The rows are grouped in 3 different ways at once. Each group adds its own fixed numbers to the row, and there is some noise. The rows also spread widely along 11 directions, which tell nothing about the answers.
Some rows, each with its group in each grouping after it:
[ -6.6 -18.8   5.9  56.9 -18.4 -33.6 -41.8  -6.1  -5.9 -21.9 -14.6 -17.2
   7.3  -5.1  18.6 -14.2  33.1  53.3 -30.1   8.0 -24.1 -10.9  -2.6  13.0
  23.8  -2.5   4.1  15.8 -31.0  -0.6 -35.7  -4.1  16.5  26.5  -8.8]
(1) E k_26
[-12.8  22.0  -8.1  11.3  -3.3  -7.3   5.0  38.1  12.1  12.4  24.2 -38.0
  -7.9 -15.2   7.7  -2.8 -10.2  39.0  14.1   2.9 -10.3   0.9 -15.9   5.5
 -40.9  13.2  32.0 -28.5  13.5  11.2   8.1  11.7   6.4   9.5   3.5]
(0) E k_682
[ 23.4   6.2  -4.8  24.1  -2.5  12.7 -25.8  -8.0   3.0   2.8  14.7   5.2
   9.2 -30.2   1.4 -36.8  29.9  12.2  -3.1   8.3 -10.5  -4.9 -33.5  -1.7
  -2.0  -9.7  27.4  21.2  20.1  28.7  13.8   9.5  19.0  11.3   7.9]
(2) J k_892
[ -9.6 -26.5 -20.2  26.7  15.9  -3.0 -23.5  23.9  -6.7  26.5 -16.7 -19.2
 -11.9  27.6 -34.4 -13.5   5.1   0.6   0.3  -2.7  20.4 -27.0 -46.9  -4.9
  15.8 -45.2  -4.0 -37.5  23.8 -44.1 -28.2  -5.6 -30.0   0.2  79.2]
(3) J k_408
[ 16.8  22.5  27.8  -0.9  -3.9   9.0   5.2 -12.8  13.6   0.3  19.7  10.4
 -17.4 -24.4  -4.6  -6.6   7.9   1.6  -3.5  18.3  24.7  -6.6   5.5  26.2
  -7.4  11.0 -20.9 -11.7  -9.1  16.4  31.9  -6.6   7.0   8.1 -16.8]
(0) M k_408
[ 20.1  17.8  -9.5  -4.9  -2.1   2.8   8.4  -0.5  35.8 -12.0  50.0 -10.6
 -12.8 -62.6 -14.7  15.4 -19.2  59.0  -4.4  -6.6  -8.2   3.3  56.2  18.1
  -1.1  26.3 -12.0  26.5 -16.4   0.2   5.2  -5.2 -16.5  19.0 -28.9]
(3) M k_682
[  7.9  -2.9 -54.7 -11.1  14.5   6.3  26.8  43.7  23.4  10.5  45.6 -39.9
  -8.3 -31.3 -29.8   6.0 -23.0  52.7  19.3  -7.5 -14.9   5.1  10.4 -10.0
 -13.8   9.7  20.2 -10.7  30.9 -19.3 -19.9  12.5 -31.5  13.1  25.0]
(1) M k_892
[  7.1  19.6 -17.4  -5.4  -5.7  -7.3   0.0   2.0  24.9 -25.5  33.4  -4.3
   6.1 -72.9  17.5 -12.7  -4.9  62.3   6.8  -8.1  -8.0 -14.3  31.6  -9.0
 -27.6  39.0   0.6  39.9 -19.8   8.7   5.2 -11.6   6.7  27.3 -30.3]
(2) J k_988
[ 38.9  26.0  25.8  17.7  28.6  -4.5  -4.1 -11.0   7.9 -21.5  36.3   0.3
   1.7 -56.2 -21.5 -15.0  53.0  23.3   1.9  48.7 -11.5  -1.2 -35.6  27.5
  21.9  23.4 -30.8  16.2  18.3  20.0  -3.7  15.6  17.4  42.3 -35.2]
(3) E k_988
[ -2.5 -18.7   6.5  49.6 -16.6 -15.5 -17.6  -8.7   0.9 -16.8 -23.6 -11.7
  15.7 -23.9  15.4 -18.1  18.8  36.5 -20.8  29.9 -19.1  12.8   3.2  10.6
  22.2  19.0  -0.9  32.4 -22.0   1.4  -1.0  -1.5  33.0  10.4 -37.9]
(1) M k_26
[-14.4 -26.0 -20.3  27.7 -13.3  -4.3  16.7   5.5  21.7  -9.5 -12.5 -28.1
  -4.6 -25.6   5.1  -3.7 -34.1  38.7  16.1  15.8  -2.0  27.2   8.2  -3.8
  -5.6  36.6   9.1  17.0   9.8 -23.9  -6.1  -1.0  15.1  19.7 -35.1]
(1) J k_183
[  9.1  27.0   4.5  27.2 -10.1 -15.8 -12.9  19.3   0.9  18.3  -4.8   9.0
   5.8   4.4   3.4 -10.0 -10.6  43.2   0.1 -14.4  52.1   0.0  26.1 -10.4
 -55.5   6.6  25.6  -0.8 -18.8  -7.1  30.3   5.2  -7.9 -23.0 -22.5]
(3) J k_183
[-18.4  22.8   0.0  -7.6  -6.9 -18.6  -0.1  17.1  14.8 -14.5  11.8 -23.0
   9.2 -47.6  35.8  -4.2  16.8  41.9  -1.9   7.6 -20.5 -28.0  13.8   4.3
 -32.4  34.6  -9.8   4.3 -31.9  17.6   9.1  -9.9  20.0  19.4 -16.0]
(3) E k_408
[-39.0 -45.1  18.0 -26.1  -1.6  11.3  78.8  -5.6   5.3   2.8  27.0 -37.1
 -33.3 -26.5  42.9  27.7  -4.4 -56.9  12.0  38.3 -49.5  10.8 -15.9  56.1
   2.5  26.1 -42.7 -44.4   5.9  24.1  28.1  -0.4  15.4   0.8   9.0]
(3) J k_892
[  9.7   7.2  -5.7  17.5   3.6   2.1 -26.8  -2.0   9.3  -3.5  31.2  -8.9
  -1.7 -30.8  14.0 -16.8  38.8  20.9  -6.0   8.5 -27.6 -22.4 -24.8  10.8
  10.7  -8.0  10.4   3.1  10.7  28.1  -5.7   4.0  15.2  25.8  15.5]
(2) E k_183
[  3.5   0.9  23.8  38.3  -8.1   0.8 -25.1  -6.4 -10.9   8.9 -17.0   1.0
  -5.0  25.4 -11.4 -23.7  27.4  -1.1  -6.7  28.1  23.3 -12.3 -38.2  18.2
   2.1 -15.8  -8.6 -32.3   2.5   9.2   5.4  -4.7  11.1   4.9  20.1]
(1) M k_682
[  7.6 -10.2 -25.8  22.6  12.3   9.3   5.3  21.9  23.1   5.9   4.1 -29.3
   0.3 -35.7 -27.9 -11.7 -18.4  32.3   5.2  22.1 -14.1  23.6 -12.8  -1.4
  18.4  11.6  13.4  16.8  30.4 -23.5  -4.5  10.2   3.9  11.5  -8.2]
(0) M k_408
[-23.9  -7.8 -16.2   7.4 -13.5  -1.1   4.3  41.1   2.7  32.7  32.9 -49.1
 -30.7  23.1  16.1  16.0 -21.6  17.8   6.0 -27.9 -19.3  -7.5  -8.4  19.5
 -21.4 -25.8  42.2 -59.8  14.6  12.4  -5.8   1.4 -12.4  -1.8  49.6]
(1) E k_892
[  7.8  18.3   9.6  19.3   7.7  -3.3  -7.2  18.4  -7.5  16.8  27.6  -8.4
   2.7 -19.3  11.2 -21.4  21.2  17.2  -0.4   5.9  -4.0  -8.2 -29.5   8.5
 -21.7  -3.0  22.1 -14.8   9.2  20.6  17.2  11.2   8.5  -0.3  10.3]
(0) J k_988
[ 11.0 -22.2 -16.6  30.0  -3.0  -3.8   7.8   2.3  24.9 -13.7  -0.9 -19.3
  -6.6 -35.7 -21.8   2.4 -31.0  30.2   7.6  19.0 -10.2  39.5  13.4   8.0
  18.4  22.7   5.7  41.0  16.4 -28.6  -6.4  12.2  11.2  10.9 -46.0]
(3) E k_26
[ -8.9  -8.2  27.0  51.2   7.9 -22.8  -3.6  13.8 -13.7  12.9  -8.8 -23.9
  -4.0   6.3   8.6   4.1  31.2  26.3 -31.5  16.6  -4.0   3.8 -12.5  33.0
  10.4  -9.7  -7.8 -34.9 -15.3   1.4  -5.4   3.1  -8.2   0.1   4.7]
(1) J k_892
[ -6.8  21.8  22.9  24.6   7.4  -3.3  -4.1  15.0  12.0  21.3 -27.6  -8.5
  -7.4  -8.6 -11.7   1.1  -7.9  12.9  -5.9  22.3  41.7  -7.0   2.5  14.2
  -3.3   8.6 -24.4 -20.9 -12.4 -16.9  34.0 -21.3   2.4 -11.2 -11.4]
(3) M k_408
[ -5.5   1.9  -0.4  13.0 -13.6  -8.1   8.5   5.0  14.8   2.2  14.7 -25.4
 -16.4 -27.9   8.9   4.9 -17.8  41.0   0.1  -4.5  -3.4   4.4  17.6  14.6
 -16.2  17.9  11.0  -0.8  -7.2   1.4   2.9  -6.9  -0.5  16.3 -16.6]
(3) J k_892
[-34.6 -16.3   0.7  -6.0   2.1  -5.1  24.7   8.0   6.1  -3.6  18.6 -23.2
  -2.6 -46.8  47.7   9.6   0.6  -3.8  -6.7   7.5 -36.4 -17.7  15.1  20.6
  -7.1  21.3 -29.5  -8.7 -27.3  10.2  24.1 -12.5  10.8  -6.2   8.7]
(0) J k_988
[  2.0  -8.7  -9.7  30.4   5.8  -7.9   3.9   8.3   5.7   2.1 -20.8   3.7
   2.5  -7.8 -14.4  -3.5 -17.0  22.1  -6.7   0.3  35.4  14.7  22.4  -3.0
 -14.7   4.7  -7.8   9.7 -11.9 -29.4  13.0  -0.7 -16.9 -22.1 -12.7]
(2) J k_892
[-13.6  11.8   5.0   2.6 -20.0  -1.8  -9.7  11.3   7.4  13.7  25.6 -19.8
 -19.7 -11.2  26.3  -0.5   2.3  28.7  -4.0  -9.8  -3.3 -34.8   3.5  19.6
 -13.1  -2.3   7.7 -34.6 -17.5  23.2  15.7 -22.5   5.7  10.2  23.2]
(1) M k_26
[ -9.7 -33.2  -6.1   0.0 -21.5  18.2 -10.1 -23.0  -9.0  -4.2  18.1  -0.7
   2.1 -10.8  38.2 -26.3  34.2 -35.7 -12.2  13.3 -53.5 -22.9 -21.5  17.8
  14.2 -18.1   1.6   1.8  -3.6  41.0  11.5   1.0  29.9  -0.8  43.2]
(0) M k_892
[ -9.5 -53.8   2.8  29.0 -25.7 -14.3   5.3 -27.2 -12.6 -27.3  -0.7   5.6
  -1.3  11.4  20.5  -8.3  11.7  -2.2 -17.3   3.2 -20.1  13.3  12.3  22.0
  -1.9  -5.0  -9.2  13.0 -30.8   0.2 -22.5  11.6  -0.3  -3.7  -0.5]
(2) J k_682
[-34.9  15.7   3.8   5.1  15.5 -11.1  14.0  39.6  10.4  11.3  16.2 -45.9
  -2.0 -32.2  34.8   9.4  19.5  17.6  -1.7  18.7 -36.0 -18.6 -22.5  22.8
 -17.5  13.2  -9.7 -41.9  -5.5  23.6  18.2  -3.5  11.1   5.5  19.6]
(2) E k_682
[ 39.0   5.5  37.4  24.7  21.6   0.1  21.5  -7.2  -7.4   3.3  43.8   4.1
 -17.7 -19.5 -16.1 -10.7  48.4  -0.2  -8.1  37.1  -0.2  22.6 -44.4  45.0
   9.8  -3.9  -7.3 -17.7  25.0  25.0   8.6  33.1  -3.3  15.9 -17.7]
(2) J k_26

New rows, each followed by its group in each grouping:
[ 22.8 -18.9 -11.9  21.5  -2.5  -9.7   6.3  -2.5  -2.2 -23.7   7.1   0.6
  13.7 -10.9 -20.6 -20.9  22.0  32.6  -6.3  22.5  -4.7  17.2   2.6   1.7
   0.2  12.4  -2.3  23.5  -2.6  -8.2 -27.0  24.3  -1.2  12.9 -18.3]
(1) M k_408
[ -4.6   1.7  -0.8  51.7   3.2 -33.4  -9.9  23.1 -11.1  -7.4 -15.4 -20.9
  17.9   8.8  -3.9 -23.7  32.9  62.5 -12.5  24.6   1.5   2.8 -21.6  -0.8
 -21.3  12.4   8.1 -11.7 -14.5  -8.2 -26.4  11.7   0.7  12.2  -3.5]
(2) M k_682
[  7.1  12.8  10.9  11.4  -3.0 -26.2  21.0  20.7  -2.9  -6.9  32.0 -23.1
 -17.9   7.5  -5.4  -1.3  13.7  45.4   5.3   7.1   6.4   8.2 -10.8  18.6
 -40.6  14.1  14.9 -33.9  -0.4   3.8 -24.0  23.3  -9.4  25.7 -12.6]
(0) E k_408
[-34.2 -41.3 -27.7 -42.8  -6.1  -8.8  84.6  21.6   9.3 -25.0  45.2 -30.9
  -8.9 -30.9  32.6  25.6 -22.9   6.3  19.9   5.0 -35.8   9.5  37.7  15.2
 -51.4  44.8 -27.8 -19.6 -20.6  -2.6  -1.8  18.4 -18.5  -2.5   2.5]
(1) J k_682
[ 12.7  24.5  -4.6   6.5  -1.3  -6.2  -3.3   6.5  22.5 -13.5  12.6  -2.7
   2.0 -52.1  -2.8  -7.1  -2.8  41.0   9.9  13.2   6.6  -1.1  13.4  -2.6
 -15.8  31.3  -2.9  29.0  -3.9  -0.2  19.4   1.0  14.4  14.8 -39.7]
(3) E k_26
[ 37.9 -13.6  17.1  26.0  -5.2  -5.5   3.3 -36.4  -6.4 -26.9  18.0  14.3
 -23.6  18.2 -48.9 -22.0  36.3  18.6   3.6  34.9  28.5   5.5 -31.1  27.2
  14.1   2.5 -24.6 -17.7  15.8  -4.5 -43.2   8.0  -9.7  48.0  -3.5]
(1) M k_892
[  1.1  33.7  11.9  15.6  -6.3 -27.0   0.6  32.9 -24.1   0.6  25.2 -23.1
  27.0   0.3  26.1 -39.5  67.2  50.1   4.4  29.8 -19.3 -19.5 -52.0  -1.1
 -70.3  22.7  35.6 -29.4  -5.3  49.7   0.1  30.1  24.3  16.6   2.7]
(3) M k_682
[-23.1   3.4   5.9  20.6   7.8 -13.2   8.7  14.2  12.6   7.7 -16.1 -28.6
  -5.8 -23.9   6.1  14.2  -2.1  30.3 -14.5  21.7   1.8 -11.7  18.0  19.9
   9.4  21.6 -36.1 -18.0 -24.1 -15.8  11.6 -25.6  -3.2   2.2  -5.5]
(3) M k_892
[ 24.4   9.0   0.3   7.1  -8.0  -7.7  34.6   3.8   3.3  -5.1  30.6   8.4
 -22.1  19.8 -23.1  -8.0  -4.4  32.9  24.0  10.9  47.6  19.3   2.0   8.0
 -50.5  21.0  13.1 -25.4  11.6  -5.8  -5.0  19.8 -17.3  10.2 -23.6]
(2) M k_183
[ -7.7 -17.4  -1.8  21.5  19.6 -22.8  38.5  46.3 -11.8  20.4  30.9 -46.4
 -21.2  15.7 -13.7   7.8  15.7  32.4   5.5  15.3  -5.7  10.4 -44.9  25.0
 -16.1  -3.9   9.8 -65.0  25.6 -13.9 -28.3  26.0 -29.5  13.9  30.3]
(1) J k_26
[ -0.4 -11.9 -35.6  22.2 -21.9 -25.5 -29.4  -4.4   0.6 -29.2 -31.2  11.8
  -1.3  22.6 -37.8 -29.0  -8.5  66.6  14.1  -7.7  64.3 -35.9   9.2 -36.4
 -23.7   8.6 -15.7   3.9 -20.9 -60.7 -51.1 -26.9 -22.1  31.7  21.0]
(1) M k_26
[ -3.4  33.7   5.7 -15.1  11.0  -9.7  12.7  13.3  11.8  -7.7  38.7 -20.4
 -16.8 -34.7   4.8  -2.5  29.5  32.1   9.8  16.1  -4.6 -33.2 -20.2  16.6
 -26.3  23.9 -18.5 -39.3   1.8  19.3  -0.2  -5.7  -0.3  39.9  12.4]
(0) E k_892
[-39.0 -20.7 -12.2  -9.8  -0.2 -16.8  25.1   8.5   1.7 -19.8 -18.2 -14.5
   3.4 -15.4  24.8 -13.4  12.9   7.0  10.5  19.2   2.9 -29.4 -16.2  -5.4
 -31.9  28.2 -37.5 -18.7 -20.9 -16.6  -7.0 -17.0   4.7  15.1  21.6]
(2) J k_408
[  5.9 -15.0  -6.5  -0.5   3.4 -20.6  27.7  12.1  -7.0 -11.1  32.8  -4.7
  -3.1 -12.0  -0.9   0.1  16.2  27.0   1.4   3.4  -1.8  -0.8   6.4  10.2
 -28.4  11.0  -7.4  -6.7 -12.2  -7.9 -10.8  22.1 -22.8   2.4   1.8]
(3) J k_26
[-22.8 -23.8  15.2  24.4 -24.3 -15.0  27.8  16.0  -3.2  10.0  31.8 -47.6
 -35.6  14.4  31.9  15.3 -10.5  12.1  -0.6   4.3 -39.4  26.4 -16.9  46.4
  -9.7   1.4  35.8 -41.6   6.5  20.0  -6.8  19.1  15.1  10.0  -5.6]
(0) E k_26
[ -3.5  42.9  31.2  31.9   5.3   0.4 -12.1  30.6   7.7  43.0  -9.0 -14.5
 -15.0  -1.0  -0.1  -1.6  -5.9  20.7 -11.0   8.4  37.2  -6.1  -8.1  20.8
 -18.5  -4.5   9.6 -44.2  -4.5   6.1  50.4 -13.4   4.5 -18.5  -3.6]
(0) M k_408
[  5.7  20.4  23.0  31.7 -19.2 -10.2 -11.9  -4.7  -7.7   5.6 -16.6  12.7
  -1.4  12.0   5.8 -19.6   7.4  20.1  -9.6  11.5  38.9  -1.3   8.3   7.8
 -34.0   8.9   8.0 -12.0 -24.8   9.6  30.5  -4.9  12.6 -12.4 -21.4]
(0) M k_892
[ 16.4  -4.0 -11.7  -3.8   1.4   5.1  23.7   5.1  -3.6  -4.8  29.8  -6.5
  -8.5   1.1 -21.3 -18.4  20.9  12.9  18.6  22.9   6.5  -2.9 -27.1   6.3
 -22.9   9.8   0.4 -25.8  22.4   8.8 -12.2  16.4  -6.7  19.8  17.3]
(1) M k_892
[ 22.8   0.5 -10.1  18.8 -18.4   7.0 -25.7 -18.0  15.0  -4.3  28.6   4.4
 -13.5 -27.8  -1.3 -16.7  -2.1  36.1 -10.1 -21.6  -1.1  -3.7  16.0   7.7
   1.4 -12.5  26.1  24.4  -0.7  15.5  -3.4  -4.7  -2.7  17.2   1.2]
(2) J k_892
[-22.4 -10.5  -6.6  24.3 -34.9  -4.8 -44.8  -7.5   9.8  -5.3 -32.6  -6.5
   7.1  -9.0  30.5 -19.0 -10.2  13.4 -10.7  -9.8  -6.9 -22.2  14.7  -7.8
  -3.1  -3.9  13.5  28.2 -29.9   1.9   7.8 -23.7  33.0  -0.4   0.2]
(3) E k_408
[  4.4  -5.5 -24.3  -6.3 -28.4   2.0 -17.4  -2.5  -7.7 -28.8  14.2  -3.6
  20.2  -7.9  17.2 -60.6  42.5  14.0  30.0  18.4 -24.8 -26.0 -61.3 -27.5
 -43.5  12.4  37.1  14.6  22.6  35.8 -25.0  19.1  46.8  44.2  18.8]
(1) E k_408
[-15.9 -10.9 -26.0 -17.6  14.9 -11.3  31.1  13.8   8.6 -23.6  13.0 -18.1
  11.3 -41.3   6.7   0.7  24.3  28.1   2.5  26.4 -21.1 -23.6  11.6  -0.8
 -12.3  35.6 -45.7  -6.8 -18.6  -7.9  -9.3  -5.1  -9.0  16.5  14.6]
(1) M k_892
[  5.7 -39.8  -3.9  31.9 -14.4 -22.2  -2.3  -2.5  -9.7 -16.8  27.6 -10.7
  -3.5  -1.2  15.9   0.7  17.6  22.5 -27.1  -5.1 -44.5  19.8  19.8  26.0
  10.9 -11.6  17.6  17.0 -19.9   3.4 -28.0  31.4  -3.6  -4.2  -6.9]
(0) E k_26
[ -9.0 -14.6  11.3  22.6 -30.3  12.8   6.1   1.1  -2.3  16.7   0.8  -3.0
   2.0  -1.8  35.2 -11.9 -26.4 -20.1  -0.7  -2.3 -10.7  31.9   9.4  14.5
 -33.9  -3.4  39.2   7.4  -6.6  26.4  52.6  17.7  26.5 -41.3 -20.2]
(0) J k_682
[-12.1 -59.9 -37.5  23.9 -13.3   9.5 -28.3 -17.1  15.6 -19.1  -1.1 -13.5
 -10.8 -12.1  -4.2   0.2 -16.0  -3.9 -11.7 -11.9 -39.3  -4.7  10.1   9.2
  50.9 -30.1  -9.7  27.3   0.3 -23.5 -37.0 -10.3  -4.7   9.0  41.7]
(2) E k_682
[ 13.2  13.3  29.7  16.0  11.2 -25.4  17.2   1.6  -7.6 -19.3  -0.5   7.6
   3.5 -11.1 -10.9 -15.0  39.3  33.0  -4.7  33.4  34.0  -2.3 -11.6  14.0
 -29.4  27.2 -33.5 -16.1 -21.0  -3.6  -4.6  11.1  -6.0  19.3 -27.1]
(1) J k_408
[ 30.2 -24.8 -18.0  16.0  11.3  -1.8  20.8  -4.4   4.6 -20.3  26.0  -6.4
  10.2 -32.7 -25.8  -8.2  20.0  24.7  -6.2  31.9 -29.4  30.6   5.5  12.3
  16.8  15.1  -5.4  35.0  13.6  -4.8 -21.4  32.2  -5.4  11.0 -22.5]
(3) M k_892
[ 17.6  13.9   9.3 -19.8 -32.4  15.4  22.0 -10.5   1.9   0.2  36.2  12.4
 -13.4  -0.2  16.1 -17.1  -3.9 -21.4  31.7   5.8  10.9   8.9  -7.9  10.1
 -61.2  14.1  32.1  -5.3  14.5  48.4  40.4  20.4  29.7  -4.1 -21.5]
(3) E k_892
[  6.0  -7.7 -10.5   2.4  -9.1   3.2  15.8  -4.4  -0.2 -17.2   3.4   4.2
  12.4 -32.3   6.9 -41.0  12.2   3.7  25.7  32.1  -1.9   6.6 -37.7 -13.4
 -35.0  30.8  10.8  21.6  17.7   8.2  17.9  19.3  33.4  12.4 -17.7]
(0) J k_26
[  8.3   4.3  45.0  20.5 -21.2  -7.7  11.6  -7.7  -8.2  -0.1  43.2  -4.9
 -20.2   7.1  33.8   5.9  26.8  -2.2 -18.1   6.0 -22.5  17.3   1.4  55.2
 -20.7  -6.7  16.9 -27.2 -18.6  58.0  19.1  23.5  14.8  -4.5 -22.4]
(2) E k_682
[-20.4 -34.9 -15.2  23.2  10.6  -0.7  31.5  26.6   5.6  16.6   7.7 -45.0
 -11.8  -5.9   5.9  13.9  -5.9   4.0  -7.9  17.8 -36.8  20.9  -9.1  27.7
  20.1  -3.1   2.0 -25.7  13.8  -6.5  -4.3   7.3  -6.7  -9.2  19.1]
(2) M k_892
[-22.2  -7.8   0.6  11.0 -30.3   3.0 -23.2 -13.2  11.8  -5.9 -33.0   8.4
  -9.4   6.0  11.0  -4.6 -28.6 -13.3   6.2  -5.5  30.1 -21.6  21.9  -1.2
 -16.4  -0.3 -19.8   3.0 -27.7 -11.5  24.8 -29.8  13.5 -13.4   6.2]
(3) E k_682
[  9.3  33.7  31.9  27.5   6.4  -8.3 -18.1  -7.1   7.9   3.6 -11.5  10.4
 -14.3 -14.8 -18.8 -12.9  20.9  28.3  -8.1  27.6  52.0 -26.2 -12.0  17.4
   1.0  10.6 -35.4 -24.1 -15.1 -10.1  23.4 -24.4   1.6  15.5  -8.9]
(0) M k_26
[ 15.6   6.8 -10.9  20.3   3.1 -18.4  -7.0  13.1   6.6  -4.4  28.1 -12.5
 -12.0  -4.2 -24.4   7.4  10.0  67.8 -20.0 -12.3  12.7 -12.2  31.3  13.7
  -1.5  -3.4  -5.7 -16.0 -20.3 -14.0 -31.0  -2.1 -37.9  16.7  10.8]
(1) M k_892
[ -7.1  -5.3  18.0  19.0  -2.4 -14.2  -7.8 -14.5  -6.9 -11.2 -13.0  16.1
   1.9  -3.0  16.6 -12.1  31.5   7.6 -10.8  17.1  27.2 -26.9   3.1   9.8
 -13.3   9.7 -37.7 -14.3 -30.9  -1.4   9.1 -12.5   2.4   3.7   1.5]
(1) J k_183
[ 14.0   7.0  -1.6 -11.2   0.7   9.3   4.8 -11.7  14.0 -14.7  17.0  14.1
  -0.4 -36.8  -1.8 -16.9  19.5   6.0   2.4  17.2   8.1 -17.4   3.1   7.0
  -7.2  14.0 -25.2  12.1  -6.8  11.6  16.7  -6.6   7.3  11.2  -3.6]
(2) M k_408
